The groups are shells around one centre, one inside the other: the same stretched ball of 7 dimensions in 8 sizes.
Known rows, each followed by its group:
[-17  15  16  26   5  12  -1  16 -10  -6] | T
[ -2  -8  33 -61   6  23  40  35  18  -7] | X
[-18  17   8   3   6  12   0  -6  19 -10] | F
[ 15  26  11  34 -10  25  -6 -16  -6 -11] | B
[  5  21 -44  -9   5 -22 -14  -3 -50   6] | P
[  1   7 -24  20 -20 -16 -23   7 -27  15] | T
[  7 -22 -14 -17  -3 -29 -15   3 -13   2] | Z
[ 11 -15  16 -14  31  24  25  22   6  10] | U
[-10 -21   2 -44  -4 -29   0  25 -12  -9] | C
[  2 -14 -11  -1  -2 -22 -27 -32  21 -11] | T
[  8 -43  25 -15  -3   5   4   9  50   9] | B
[-12  57 -22  13  34   8   0 -14 -56 -23] | U
[-17 -14  18 -26 -21 -16  -1  26   4 -11] | B
[ 13  21 -43  -4  18 -21 -16 -18 -55  -5] | T
[  1 -37  30 -28   7   2  13  22  27  -3] | C
[-10  -1  40 -30  23  41  39  25  36  -5] | X
[ -9  40 -14  -6  11   7  -1 -19 -15 -18] | B
[-13 -16   9 -26 -19 -15  -6  11  22  -5] | Z
[  4  27 -11   3  23   0  -3 -15 -37 -20] | P
[ 13 -26 -20 -56  -9 -30  -3   9  -7   7] | X
[ 17 -29   6 -36 -13  -8   7  25   0  10] | B
[-21 -10  32 -42 -15   9  22  40  27  -3] | X
[ -3   1  40  25 -24  25  -2   2  36 -10] | X
[-17 -14  12 -35   2   0  12  25  23   4] | F
[  6   5   3  30   0   2 -19 -24   5 -11] | F
[-10  12  12 -51  11   6  22  13  -4 -21] | P
[ 11 -32  14 -11 -32 -21 -12  23  -5   1] | B
[  1   8 -17 -22 -12 -28 -14  -3 -33 -15] | F
[-1  7 11  4 36 20 13  3 -6 -8] | X
[  3   9  14 -29 -12  -5   5   7 -20 -26] | P
[ -6  18  19  21 -10  11  -9 -11   6 -21] | C
[ -4  13   1   7  10  15  -2 -16  20  -4] | Z
[ 11  41 -21  38  39  38   4 -24 -10  10] | U
[-15  18 -21 -35  34 -12   7   1 -29 -14] | T
[ 13  14  -4   1 -13  -3  -4  12 -42  -5] | F
[ 10  32   9  29  -4  34   0 -17   5  -6] | P
[ -6  11 -49   5   6 -42 -32 -10 -49   2] | T
[  0   6  16  45 -15  16 -11   9   0   5] | C
[14 17  0 -4 17 22 11 -7 -9 -5] | Z
[-23  12   8  -1  -4  -3  -4   9   0 -12] | F
[14 -3  7 35 -8 15 -6 13 -7 16] | B
[ 27  15  26  36 -26  28  -3  -6  -8 -10] | T
[-28  13  10 -40  12   9  19  18  14 -11] | P
[  4  48 -19  51  15  13 -17 -26 -42 -11] | C
[ 24   1  15  23   4  16   2   7 -26  -4] | P
[  6   9 -21 -15  -6 -12  -6   7 -29   4] | Z
[-15  41 -47   7  18 -23 -24 -28 -43 -12] | C
[  5 -29  21 -41  18   5  18  11  27  -6] | P
[ 20 -31  31 -32 -17  13  18  24  26   5] | B
[ 27 -20  61  21 -15  48  20  18  37   0] | X
[ -1   2  -6 -16  37   1  10   6 -21  -5] | U
[ 33 -16  19  33  -5  18   0  17 -19  11] | U
[  7 -37  63 -19 -28  32  28  49  48   8] | U
[ 16 -29  30 -20 -24  -1   4  18  13  -6] | Z
[ -8  -9  -4  11  26  -4 -13 -20  21  -4] | T
[ 0  3 17 55  8 30 -3  7 13 14] | U
[-10   6  18   5  -4  12  -2  -7  26 -13] | F
[-5 22  0  9  4 26 10 11  2 11] | C
[-14  52 -33   2  11 -16 -12  -7 -68 -21] | X
[ -7  33  30 -17   9  49  36  19  11 -10] | U
[  8   3 -15  -6   6   6  -1  -5   5  11] | Z
[30 -5 -3 -3 -3 15  6  4 -6 14] | C
[  2  -1   9 -27 -15  -3   8  25 -17  -5] | Z
[10 -7 18  8 16 29 10 -2 29  5] | F

New rows, each followed by its group:
[ 24 -15   5  -8  -5   4  -2  -9  10   0] | F
[ -2 -31  20 -43  -1  13  26  41  34  21] | U
[-17  33 -29  11  17   0 -11 -15 -10   2] | B
[ 27 -20  32  42 -34  22 -12   0  28   9] | X
[ 17  43 -27  70  -1  13 -32 -42 -27   0] | U
[  8  -4 -32 -21  -5 -26 -21 -25   2   0] | T
[ 19 -48  40  -6 -37   3  -5  11  47   2] | T
[ 44  -7  -1  43 -16   9 -15  -1 -29  14] | U
[-18   6  -8  -4  -5 -32 -18  10 -37 -18] | X
[ 25 -42  18 -19  10   5   8   4  25   5] | X
[  4 -14 -15 -24  -5 -35 -16   2 -27  -9] | B
[ 17 -18  41  14 -30  23   6  23  20   4] | B
[ -1  33  -9  15  26   7  -9 -35 -16 -27] | U
[ 22  30  -7  39 -20  17 -11  -4 -32   5] | P
[-17  43 -21  17  15 -13 -15  -5 -59 -21] | U
[ -4   2 -11   1 -20 -29 -22   8 -35  -9] | B
[-12  16  28 -38  17  26  32  18   8 -20] | T
[ 5 10 29  8 -1 42 21 15 23  4] | B
[  7 -19  45 -31 -23  27  31  49  21   6] | X
[  1   4   6  19 -26 -15 -20   8 -29 -12] | C
[-15  -6  24 -60 -24 -11  13  26   8 -22] | U
[ -9  -6  -1   4  34  10  -3 -23  37  -2] | U
[ 12   1  32 -12 -27  31  19  23  19   3] | X
[-23  48 -27  29  11   4 -11   1 -36   3] | U
[ -2  58  -7  34  22  29   5  -7 -44 -13] | P
[ -4 -36   8 -20   6 -23  -6  17   4  -2] | T
[-11  26 -29 -19  18  -9 -11 -36   5 -14] | U
[ -8 -19  19 -22 -32  -9  -4  18  26  -2] | C
[  7 -39   2 -28   6  -4   6  19  27  21] | P
[ -4  23  -2 -18  23  10  11  -6 -13 -17] | F
[ -1 -35 -28 -16 -28 -63 -44 -11  -5  -1] | U
[ 14 -12 -13  14 -10 -15 -28 -31  14  -2] | P
[-15  38 -64  11  13 -32 -37 -40 -33  -3] | U
[ -3 -22  17 -30 -16  -8  -1   5  31  -8] | Z
[ 11  48 -38  -4   5  -3  -8 -20 -53 -10] | X
[ -9  -2   9 -58   3  -5  15   7  11 -18] | P
[  5 -15  39  -4 -36  20   9  26  33   3] | T
[ -4 -36 -11 -27 -11 -43 -22   4   2  -1] | B
[ 36   4   3 -17  -4  22  15   1  -8   4] | U
[  1 -18  21  15  16  19   1  -7  42   3] | P
[-32  10   9 -18   0 -16  -8  -1   5 -29] | X
[  8 -28  27 -46   1  26  32  31  45  17] | U
[ 20 -27  25 -14 -22   0  -1   4  19  -6] | F
[ 35 -28  22  12 -43  -6 -18  -2   4  -4] | U
[ 13 -10  -5  35 -43 -17 -33   3 -10  11] | U
[  7   3  34  -9 -25  16  10  19   1 -15] | B
[  3 -14  -1 -14  29   3   5  -3  13   1] | C
[ 2 15 23  3  3 39 21 13 15  2] | F
[ -5  31   7  30 -15   1 -16  -8 -28 -24] | P
[-12 -18  -5 -32  26  -7  -1 -19  44  -5] | U
[  6  -2 -27  36  -2 -33 -41 -23 -32  -5] | X
[  0  22  40  33  16  52  16  -6  27 -13] | U
